The rows are grouped in 3 ways, from coarse to fine. Each group lies inside one group of the grouping before and may be the whole of it. The rows also spread widely along 12 directions, which tell nothing about the answers.
Some rows, each with its group in each grouping after it:
[ 17  -6  -7   4  24  14  12  19  31   3   0   1 -12   4 -15 -10  -7   3
   4 -14 -22  -1  -4  -5  13]	ditob dovo femo
[  2   7 -29 -10  15  19  -9 -11  57  26 -34 -15   9  -3   0  36 -13  30
   9   4 -44  -2  -6 -33  23]	fenib rab bogep
[ 15   7  32  -7  19  31 -21 -14  21  18  -4  -2 -27 -10  21   4  -2   8
  20  11 -12  22  -8 -10  -8]	faru tud nalit
[ -1   9   2 -16   6  15  -3   0 -11   8  15   0  -2  19  14 -23   5   4
   7   6 -10  -9 -17  11  -7]	fenib rab remo
[ 12  -7   7  -2 -25  18  17  21  36  10 -16   5 -20  22   9   2 -16  -1
  15  12 -27 -20 -14   3   5]	ditob dovo sigo
[ 25   6 -12   1  11  19 -27 -31  -9  22  -1  -3  -5  10 -12 -17  34   0
  12   7 -21 -17 -42   7   1]	teba bado fizad
[  3  18  10  14 -23   6   3  -9 -16  12   9  -1   0   1  13 -10   5  -1
   8   6  -3 -19   9  -3   2]	faru Metoz sofez
[ 10  15 -12   0 -15  26 -15  -4  -4   8 -16  -3 -19   6   3  -6   9  12
  20  26 -15 -22   1  15  -1]	faru tobi gulem
[ 14   3  13  26  26  23  13  -1 -23   8   8  -5  -9  11   2  -6  -5 -19
  10   7   8  -4 -23  -4   6]	Vov pazup sika
[-18  31  12 -59  -6   3   9  18  36  13  24 -12  17   0  28 -20 -29  47
  -1  18 -32  46   7 -32  16]	Vov dak bavez
[ 14  19 -16  15  11  19 -29 -21 -28  15   3 -22 -20 -17  -9 -26  -7  23
  12  47  -7  21 -26   2  12]	faru tobi Lol
[  5 -16  17  21  15  13   5  12  -5   7   6   3 -38  -3  10 -17 -25 -32
   9  -5   1   6  -5  26 -18]	teba Mikad zoza
[ 20  20  15  12 -13  28 -30 -22  32  15  22  -3 -62 -29  14 -17   2   5
  37  39 -16  20 -35  -4 -10]	ditob Tonam reri
[ -8  27 -29 -15  -2  12 -12  24  32  -4  13  -9 -26  -7  -6 -18 -21  19
  22  22 -26  12  10   0  14]	fenib vepa manu
[ 18   5   5  -7 -28   5   9   4  32  14  11  -2  26  16 -10  -3   5  22
   0   5 -25 -18 -17 -24  27]	faru tud Gilu
[ 17  -8   5   8 -23  14   7   1   5  16  11   1  15  34 -18  -9  -1  18
 -10  26   0 -21 -16  -8  22]	fenib fedo Nota
[  4  -6   6 -39   2  15  -1  10   7  19 -24  -5 -26  18  27 -17 -18   6
  10  29 -37  18 -36  20  -9]	Vov pazup reb
[ 12   5   3 -19  -4  19 -12  -9  47  26  11   4  -9  18   9  -1   9  21
  12   6 -33  -6 -38 -10   3]	fenib fedo Vir
[ 11  -2  -2  -2  12  16  -1 -22   1  26 -34   9  -3  13  22  22  24 -17
  11 -27 -40 -45 -11   9  -9]	fenib vur gom
[ 11  28 -49  41  -7   7 -14  -5 -14   9  -9 -21 -10 -21 -22  -1  -6   0
  21  31 -22 -16  -3 -11  32]	faru Metoz dete
[ 13  14   5   6 -48   0   1 -27  38  22  -3   6 -19 -11  28  18  26  -3
  20  -5 -41 -41  -8 -10  -7]	Vov pazup Rim
[ 10   2   1  46  19  22   7  10 -53  -2  10  -5 -10  16 -11 -13 -14 -27
   3   9  32 -23   2  21   5]	fenib vur zovor
[  6  21 -14  16   4  27 -16  -3  11   4  -9  -5 -39 -19   3  -3  -4 -16
  36  14 -20  -4  11   2   4]	teba Mikad tisal
[  7 -17   4   5  13  12  15   9 -34  10 -26   1 -15  23  12 -17  -9 -15
  -3  -3 -15 -20 -11  35 -14]	ditob dovo loze
[ -3  10 -21   8  25   4  12  31   9  -5  13  -8 -14 -11   1 -11 -39 -13
  14  -6 -19   8   6  -5  20]	fenib vur Regim
[ 25  -5 -15  52 -11  -2  -2   2   4  14  22 -11   3   7 -32  -6  -5   0
  -3   7   5 -25 -36   0  18]	faru tud zibu
[ 12  19 -11   7  -4   2  -4  -3  -1   8  48   1  -2   5  -5 -39  18 -11
  18  -5 -19 -17 -45  -2   6]	teba bado nuvaf
[  3  23  -8   4  -5  32  -8  -2  14  12 -15 -18 -31  -3  25   4 -29  -9
  45  43 -34  11 -36 -14  14]	teba zotez sok
[ -7  15  -7 -33  10   8 -16  15  35  19  23  -8 -10   3   4 -25 -16  35
   2  10 -20  32 -25  -2   0]	faru Metoz dete
[ 27   9  -4   2  -8  18 -44 -31   0  24  18 -12 -23  -3 -20 -23   9  34
   0  43  -2  11 -41   7   2]	fenib vur zovor
[-18  30   7 -12 -32   8  10 -12   0  22   8  -4  21  23  37   1   2   5
  14   5 -25 -29 -23 -11  -1]	teba bado nuvaf
[ 27 -21  16  -4  27  11   6 -13 -13  23   5   3   0  14   6 -18   3  -8
  -3  -3 -28   2 -34  -5  11]	fenib fedo Vir
[ -4  -8  25 -11  -3   1  15   2  13  21  17  23  26  42  19   3  32  -7
 -18 -67  -7 -60  -2  17 -26]	fenib vur Regim
[  8 -39   8   1  11  -5  17  13   3  21  -5  14  16  43 -10  -5   3   1
 -36 -36  -3 -35  -3  27  -9]	fenib fedo Nota
[ 25  -2  13 -37   5  26 -13   0  15   9   2  13  -7  25  -4 -22  29  13
   6   0 -24  -9 -14   8   3]	fenib vur Regim
[ -1  24 -19 -14 -16  40 -27 -11  30  25 -21   4 -10  37   8  20  31  27
  25  23 -23 -40 -18   7  -5]	fenib fedo Nota
[ 19 -12  -5 -18  48  37 -23   3  41  16 -11   3 -37  13  -4  -5   9   1
  22  -3 -22   9 -35  10  -8]	fenib rab bogep
[ 13  12  18 -22 -10  29  -4  14 -10  -8   5  -4 -15  12  -8 -37 -17  11
  11  47   7  26  14   1  16]	teba bado fizad
[ 21 -15 -13 -19  32  25  -6  -3  -6  13 -42  -4  -7  15  -4  -4   3  -1
   5  12 -36  -2 -10   5  15]	fenib rab bogep
[-14  17 -33   6  -6  -3  -7  -3 -27  13  -6  -7 -24 -10  25 -19  -8 -23
  21   3 -43 -17 -12  28 -14]	teba Mikad zoza
[ 12  11 -36   0  30  14 -31  12  38   5  -2  -8 -32 -22 -31 -13  -3  23
  12   3 -18  22   5   5  10]	faru Metoz sofez
[ 10  15 -16  -3   5  35 -13  12  17   5   5  -1 -20  20  -8  -9   0  12
  25  34 -11  -5 -15  -2  16]	fenib fedo Nota
[  9  -6  10  -7  14   8  -6 -30 -20  33 -18 -14 -14  -5  26 -12 -11  12
  -3  15 -36  18 -37   4  -9]	ditob dovo femo

New rows. What belongs after each?
[  2  29 -30  11  -1   7 -17 -21  22  24  -6 -10   3 -15   3  14  15  14
  18  -7 -35 -20  -8 -19  10]	faru Metoz sofez
[ -7  -3  -4   0  20  26 -29 -35   3  36 -50  -7 -26   8  31  34   5   8
   5   1 -19 -18 -13  26 -33]	fenib rab remo
[  4  -9  10  -6   3  15   9  -3  -3  18  -7  -5   4  24  16  -2 -15   3
  -1  13 -14  -6 -26   1   2]	fenib rab remo
[ 29   4  24  33 -19  29   1  -9   4  12   1   7 -17  17   0   5  27 -18
  21  13   5 -33 -13  -3   3]	Vov dak bavez
[ 26 -35  22  24   6 -10  33  10   4   9   2  11  -7   9  -5  -7  -6 -27
 -19 -32  -6 -21  -5   9   0]	Vov pazup sika
[ 34 -11  -6  39 -24  21   3  23  -9  -9  -1  -7 -19  16 -41 -15 -24  -4
   3  50  14 -12  -4   4  37]	fenib vur Regim
[ 14   3  12  36  17  37  -9 -11 -34  17   7 -11  -6  32  -2 -11   7 -19
  16  16  19 -20 -49  12  -5]	teba zotez sok
[ 24   0  31  -8 -10  35  -6  -6  44  17  -2  14 -12  22   3   5  24   9
  17  -1  -7 -14 -13  -9  -1]	faru Metoz sofez
[-13  13  10   6  21  39  14  12   3  11 -19  -9  18  35  16  21 -15  -4
  13  -5   5 -19   3  -8   5]	teba zotez sok
[-10  30   0 -37   2  15 -17  -4  -1  25  33  -8  30  29   4 -30  18  46
  -5  10  -7   4 -30  -7   0]	faru Metoz dete
[ 23   8  -4 -28 -20  23   7  42  19  -8   9  -3  -5  35 -13 -37 -16  16
  22  51 -21  10 -31  -1  32]	faru tud zibu
[  6  27 -33  28  12  13 -12  11 -29 -14  29  -9  -9 -15 -35 -38   3  -6
  14  16   5  -5  23   4  19]	teba Mikad zoza
[  5   1 -30  36  11  12 -13   2  -2  23 -21  -4 -46   5  15   7   1 -34
  31   2 -27 -27 -51  35 -18]	Vov dak bavez
[ 11   2  18  -5  14  26  21   7  13   5 -13  10  18  18  -1   5  15   3
  -3 -20  -8 -25  28 -10   7]	ditob Tonam reri
[-11  11 -13 -25   6  -1  -1  18  24  21  17  -6   7  18  23 -14 -12  14
  11  -9 -38  -1 -47   3  -5]	faru tud nalit
[  7  20   6  -7   0  34 -27 -19  23  16   1   4   2  12 -11   9  31  38
   0  10   5 -17  30  -9   2]	fenib fedo Nota
[-18   3  -4 -39   6  -4   9  -6 -22  24 -21 -12   1  -2  47 -16 -33  -3
   5   9 -61  20 -15   6  -5]	teba Mikad zoza
[ 17  10  11   0   0  20  -8 -21  29  29  28   3  27  26 -15  -6  42  33
  -6 -17  -4 -32 -33 -17  -1]	ditob dovo sigo
[  1  10  -4   2  -5  10   3  28  18   4  18  -3  -6   9 -11 -17 -18  12
   4  11   2   2   1  -1  13]	faru Metoz dete
[ 31 -27  30  16  -8  15  -5   1 -14   5  -5  13 -46  14  -3 -29   5 -29
   4  11   5 -11 -18  41 -17]	teba bado nuvaf
[  1  12  -1  24 -21  -1  14   2  29   4  38   9  12   8  -1   1  13  -5
   3 -29  -1 -49   6 -12   3]	fenib rab remo
[ -6   8   0   5   1   7   8   9 -44   0  10   5 -15   7  18 -33   2 -32
  12  -7 -11 -20  10  31 -16]	teba Mikad zoza
[ 16  15  26   3  -1  36  -9 -14   7  14   8  -1 -17   7  12   2  -3   4
  19  24   2   0 -13 -12   5]	fenib vur zovor
[  5  15  22 -14  -1  36 -18 -11  11  16  -6  -2 -18  14  11   0  14  21
  10  26   6   2  -6   5 -14]	Vov pazup reb
[ 14   1  13  10   8  27  23  23  -3  -4  15  -6   0  14  -7 -24 -28 -20
  20  23  -4  12  -8 -20  32]	teba Mikad tisal
[ 19 -14   6  -6  11  17 -20 -19   2  32 -28  -7 -35   7  11  -4   3   4
   2  21 -23   6 -47  24 -19]	Vov pazup reb
[  8   4  23   8  25  16  -3 -28 -17  29  -7 -13  16  -3  23   9  -5   7
   1   1 -14   6 -18 -20   4]	faru tud nalit
[  0   4 -13  26   9   7   4   7   1  11 -28  -8 -12  -4  12  21 -18 -13
  11  -7 -18 -20  11   9   1]	faru tud zibu
[  9 -12  -2   0  -3  17  22   7 -14  14 -42  -3  13  27   7  13 -22  -2
  -2  22 -26 -18  13  -7  28]	fenib fedo Nota
[  3   8 -16 -17  18  16 -20   7   1   8   2  -1 -46  -5  11 -37   0 -17
  30   7 -36  11 -22  30 -15]	teba Mikad tisal
[  4  12   0  -6  -2  14  -9 -23  13  25 -18  -2  -7  -6  18   7  13  13
   6  -1 -33 -14  -3  -2  -9]	ditob Tonam reri
[  3  -9  32   9 -14  28   8  22   6  -2   1   3 -24  17   0 -12 -25  -5
   2  22  21   3  24  17  -7]	teba Mikad zoza
[-18  11  -9 -29  -1  -8  19  18  -7   6   6   8  11  18  24 -19   2  -6
   1 -33 -36 -30  18  17  -8]	fenib vepa manu
[ 11  19 -21  17   4  53 -17  10  19   6 -26   1 -12  39 -19  27  18   5
  25  19  10 -48  -4  10   8]	fenib vur zovor
[-11   3  -7  -7   8   7  18  15  38  11  -2   2   7  11  19  14 -11  -5
   8 -30 -27 -24   8 -11   3]	fenib rab bogep
[ 15  -7  -4  -1  -1  -7  15  18  -8  -3  12   0  -3  -2  -8 -30 -20   0
  -8   7 -22   3  19  -1  25]	fenib fedo Vir
[ -7  -4  13   6  43  21  12  12 -28   6 -15   1 -12   7  26   3 -20 -29
   6 -23  -2  -6  16  16 -10]	fenib vur Regim
[ 22   7   1   9   0  24 -15  -8  23   7  -8  -5 -45 -22  -1  -9  -7   7
  22  25 -22  11  -2  -1   4]	ditob dovo loze
[  8  14 -20   4  17  19 -17 -11   8  24  15 -25   4   2 -13  -9 -24  36
   5  44 -16  26 -40 -26  30]	fenib fedo Vir
[ -4   7  -4  -5 -20 -19   8  31 -24  -8  22   5 -19  -1  14 -45 -14 -11
  -2  -6 -13 -10  17  39 -14]	faru tud zibu
[ -1  -3 -15  10   4  -1   4  18 -26   3  -9 -10 -17   5   5 -26 -28 -16
   1   6 -16  -3  -4  28   0]	teba zotez sok
[  6   0 -22  13   7   9  13  44  -2 -10  -4   4 -31  10  -5 -24 -19 -29
  24   0 -13 -11   0  26   7]	faru Metoz sofez
[  6   3  21 -44   9  28   4   4  23  18 -11   1 -14  23  30  -6   0  11
  15  16 -28  13 -29  -1  -7]	Vov pazup Rim
[ 10  -3  10  23   1  36   3 -19  -1  27 -46 -12 -29  10  28  28 -19 -10
  25  29 -22 -13 -32   0  -2]	ditob dovo loze
[ 17 -17  -6  25 -20  -3   5  23  28   4  22   9 -37   6 -10 -19 -19 -13
   6   6 -10 -15 -14  17   4]	fenib fedo Nota
[ -6  25 -16 -22  49  19  -9  17  21   6  38  -3  19  15 -20 -24  24  27
  -4 -28   6   0  -6  -4  -3]	Vov pazup reb
[  1  -6 -13  10   4  10 -21 -14  -9  22 -45 -14 -19   1  -4   9 -16  14
 -11  21 -10  -2   2  25  -8]	teba bado nuvaf
[ 30 -28  24  19  13   9 -23 -19  -4  21  23   5 -33  -1 -20 -37  15  -9
 -10  -7   8   4 -30  30 -22]	teba Mikad tisal
[ 26   1   5  33   1   8  -1   4   3   4  23  -5 -12 -11 -13 -15  -8 -10
  14  10  -5  -3 -17 -12  19]	faru tud nalit
[ 17   5   6   0  21  15 -15  -2  32  20  32   2   4  15 -10 -11  24  14
   6 -20  -7  -9 -41  -3  -5]	faru tud zibu
[-24  21 -33 -28  40   5  38  33 -31   1 -12 -16  39  19  19 -18 -30   4
   2 -13 -42  -2   9 -10  23]	ditob dovo loze
[ 10  18 -14 -15   6  18  -3  20 -11  -7  21  -4 -16   6  -5 -41 -12   8
  18  37 -19  14  -1  -2  24]	fenib fedo Vir
[ 16   2  -2  -8   3  16 -11   6  29  12   7  -6 -30   4  -8 -15 -11  19
   7  28 -14  21 -33   2   4]	Vov pazup sika
